The groups are shells around one centre, one inside the other: the same stretched ball of 4 dimensions in 8 sizes.
Some rows, each with its group after it:
[-47  85  -1 -30 -16 -28  49  -3 -18 -25  -9  28  -9 -18   0  23 -48]  Q229
[ -9  17   5  52  19 -20   5  35 -49  -3  -3 -13 -20  -6  -7 -42 -69]  Q197
[ -2 -13   6  59   3  -9   3  52 -58 -10   5 -18 -23  -6  -6 -38 -66]  Q4
[-21  35   5  43  48 -36   0  18 -39  -7 -23 -21 -21 -13  -8 -45 -68]  Q68
[-12  49  -1  31  -8 -16  27  28 -42   1  10  12 -10   0  -6 -23 -65]  Q68
[-14  34  13  37  -7 -11  15  24 -51  -1   5   9 -18  -9  -6 -32 -75]  Q229
[-56  71  -2 -42  -9 -33  48  -1 -13 -44 -21  16 -14 -26   2  37 -36]  Q68
[-47  91  -7 -39 -26 -28  59   0 -13 -27  -4  32  -5 -14   1  34 -41]  Q4
[-10  23  -1  36 -10 -13  22  40 -46  -7   9   1 -14  -2  -5 -20 -60]  Q379
[  2  13  11  69   6  -9   1  40 -61  10  10  -6 -20  -1  -9 -56 -81]  Q4
[-22  48  -7  23  18 -31  24  24 -30 -11  -8  -5 -12  -5  -5 -18 -54]  Q662
[-54  60   5 -34 -10 -28  40   0 -20 -43 -21  14 -18 -30   2  30 -43]  Q379
[-13  26  15  38 -10  -8  13  26 -54  -3   5   8 -21 -11  -5 -32 -76]  Q229
[-26  77   1  11   0 -26  32   7 -32  -1  -1  20  -9  -6  -6 -16 -65]  Q363
[-14  26   3  50  37 -29   2  27 -43  -4 -14 -19 -20  -8  -8 -45 -68]  Q229
[-36  56   8 -13 -33 -12  40  11 -35 -23   2  26 -15 -18   0  14 -56]  Q662
[-29  70   0  13  18 -33  25   6 -29  -7 -12   7 -12 -10  -6 -19 -62]  Q662
[-29  50   4  24  36 -36  11  10 -33 -11 -22  -9 -19 -15  -6 -29 -64]  Q662
[-14  29  -2  53  50 -36   1  29 -39  -4 -18 -26 -18  -5  -8 -48 -65]  Q363
[-10  33  11  41  -8 -10  15  27 -52   2   7   9 -18  -7  -6 -35 -76]  Q880
[ -9  14  13  36 -33   2  20  38 -58  -6  17  13 -19  -8  -4 -21 -71]  Q379
[-42  84  -4 -12  14 -38  37  -2 -17 -18 -18  12 -10 -14  -3   3 -51]  Q197
[-12  22  12  47  11 -16   5  28 -52  -3  -3  -5 -22 -10  -7 -40 -74]  Q197
[-29  57  14  15   2 -21  20   5 -41  -8  -9  13 -19 -18  -5 -21 -72]  Q363
[-19  47  12  29  -3 -15  18  16 -47  -1   1  12 -17 -11  -6 -29 -74]  Q379
[-50  80  -2 -11  46 -51  24 -10 -13 -26 -38  -5 -16 -23  -3  -5 -51]  Q4
[-49  56  13 -18  -1 -26  28  -2 -28 -34 -23  11 -22 -31   0  10 -55]  Q68
[-19  24   7  16 -35  -4  30  33 -47 -17  12  15 -17 -11  -2  -1 -59]  Q880
[-59  76  -2 -31  29 -47  33 -10  -9 -39 -38   1 -17 -29   0  17 -42]  Q363
[-38  26  15   1  -5 -18  19  14 -39 -33 -16   2 -26 -28   0   1 -58]  Q880
[-16  21   7  46  29 -25   2  27 -46  -8 -13 -17 -22 -12  -7 -41 -69]  Q197
[-45  57   8 -28 -32 -16  44   6 -28 -34  -6  25 -16 -24   2  27 -48]  Q880

New rows. What belongs after each?
[-18   0   8  29 -11 -10  15  40 -49 -24  -1  -7 -23 -15  -2 -12 -57]  Q379
[-32  43  10  -5 -32 -10  35  17 -39 -23   2  21 -17 -19   0  10 -57]  Q197
[-14  17  20  35 -24  -1  14  29 -59  -7   9  11 -23 -15  -4 -25 -76]  Q379
[-45  40  14 -20 -23 -16  33   9 -34 -38 -13  15 -23 -30   2  20 -52]  Q68
[-30  57  -4  19  41 -42  17  11 -26 -13 -24 -11 -15 -11  -6 -24 -57]  Q662
[-13  29  11  45  12 -18   7  25 -50  -1  -3  -3 -20  -9  -7 -41 -74]  Q662
[-60  96  -1 -50 -10 -35  53 -15  -9 -36 -21  28 -11 -26   2  36 -42]  Q363
[-12  14  17  50   8 -12   1  29 -57  -4  -3  -6 -25 -13  -6 -43 -78]  Q880
[-18  49   0  18 -14 -16  31  25 -39  -7   7  14 -11  -4  -4 -11 -60]  Q662
[-15  37   1  45  34 -31   7  25 -40  -2 -11 -14 -17  -6  -8 -42 -68]  Q229
[-22  13   5  22  -6 -15  19  35 -43 -24  -4  -6 -21 -14  -2  -9 -55]  Q662
[-33  59  13   1 -15 -16  30   5 -38 -14  -4  22 -17 -19  -3  -5 -66]  Q880
[-38  92 -15  -8  27 -46  40   2 -10 -14 -18   7  -4  -6  -4   0 -46]  Q4
[-26  52   9  25  22 -28  14  10 -38  -7 -14   0 -18 -15  -6 -29 -69]  Q229
[-56 102  -4 -41   2 -40  50 -15  -8 -29 -22  24  -9 -21   0  26 -44]  Q68
[-24  43  -2   4 -26 -14  38  28 -35 -19   7  15 -12  -8  -2   7 -51]  Q379
[-44  38   8  -8   8 -28  23   9 -29 -37 -24  -2 -23 -28   0   6 -51]  Q229
[-27  16  15  35  32 -27  -2  19 -45 -20 -24 -19 -28 -23  -5 -34 -68]  Q363
[-10  25  -6  49  33 -30   9  37 -40  -5  -8 -20 -15  -1  -7 -39 -60]  Q363
[-47  67   0 -11  30 -43  26  -2 -18 -28 -31  -2 -17 -23  -2   1 -50]  Q662
[-31  57  16  -2 -32  -9  33   7 -42 -13   4  30 -17 -19  -2  -1 -68]  Q4
[-18  21   2  47  46 -34  -1  28 -40 -11 -21 -27 -22 -11  -7 -43 -64]  Q379
[-17   6  11  45  22 -21   0  32 -49 -16 -13 -19 -26 -16  -5 -35 -67]  Q662
[-17  47   3  21 -17 -14  29  25 -42  -5   9  15 -12  -5  -4 -14 -63]  Q662
[-45  90 -10  -8  48 -54  30  -7  -9 -18 -33  -3 -10 -14  -5  -7 -49]  Q4
[-30  51  -2 -10 -33 -14  45  22 -31 -24   6  22 -11 -11   0  18 -48]  Q68
[-62  73  -1 -46   2 -38  45  -7  -9 -48 -30  11 -16 -30   3  37 -35]  Q4
[-39  45  10 -13 -26 -14  35  12 -35 -30  -5  18 -19 -23   0  15 -54]  Q197
[-33  38   5  22  43 -38   7  12 -32 -21 -30 -18 -23 -20  -5 -26 -60]  Q880
[-21   0   9  37  17 -20   3  34 -47 -23 -14 -20 -27 -18  -4 -25 -61]  Q880
[-60  95  -5 -54 -17 -34  59 -10  -7 -39 -17  29  -8 -23   2  44 -36]  Q4
[-26  58 -10  -1 -16 -22  43  23 -27 -17   4  15  -7  -4  -2   9 -46]  Q4
[-45  61  -1 -26 -15 -26  44   8 -21 -35 -11  16 -13 -20   1  26 -42]  Q662
[-34  61  -5 -15 -26 -20  47  18 -25 -24   2  21  -9 -10   0  20 -45]  Q68
[-55  66  -2 -44 -19 -28  50   2 -14 -45 -17  19 -14 -26   3  42 -35]  Q4
[-41  71   4  -4  16 -35  27  -1 -25 -18 -21   8 -16 -19  -3  -6 -58]  Q197
[-24   9  13  30   9 -18   7  28 -47 -22 -13 -12 -26 -20  -3 -22 -63]  Q197
[-17  47  -2  31  12 -25  21  25 -37  -3  -2   0 -12  -3  -6 -26 -62]  Q197
[-58 109 -11 -45   8 -46  54 -15  -1 -30 -24  22  -5 -18   0  30 -38]  Q4
[-18  20  14  23 -27  -4  21  30 -52 -14   8  12 -21 -14  -3 -12 -67]  Q197
[-11  11   4  54  31 -25   0  36 -47  -8 -11 -22 -22  -8  -7 -44 -67]  Q229
[-51  73  -4 -25  15 -40  38  -2 -13 -34 -26   6 -14 -22  -1  17 -43]  Q197
[-47  38  11 -21 -19 -18  33  10 -31 -41 -15  11 -22 -30   2  23 -48]  Q68
[ -9   0   9  46  -4  -9   8  42 -55 -12   3  -9 -23 -10  -5 -30 -66]  Q662
[-51  63   8 -22   4 -31  32  -3 -23 -34 -24  10 -19 -28   0  13 -51]  Q229
[-53  75   0 -47 -33 -23  56   0 -16 -40  -8  30 -11 -23   3  44 -38]  Q4
[-61  89  -2 -43  11 -43  44 -13  -7 -39 -31  14 -13 -27   1  29 -40]  Q68
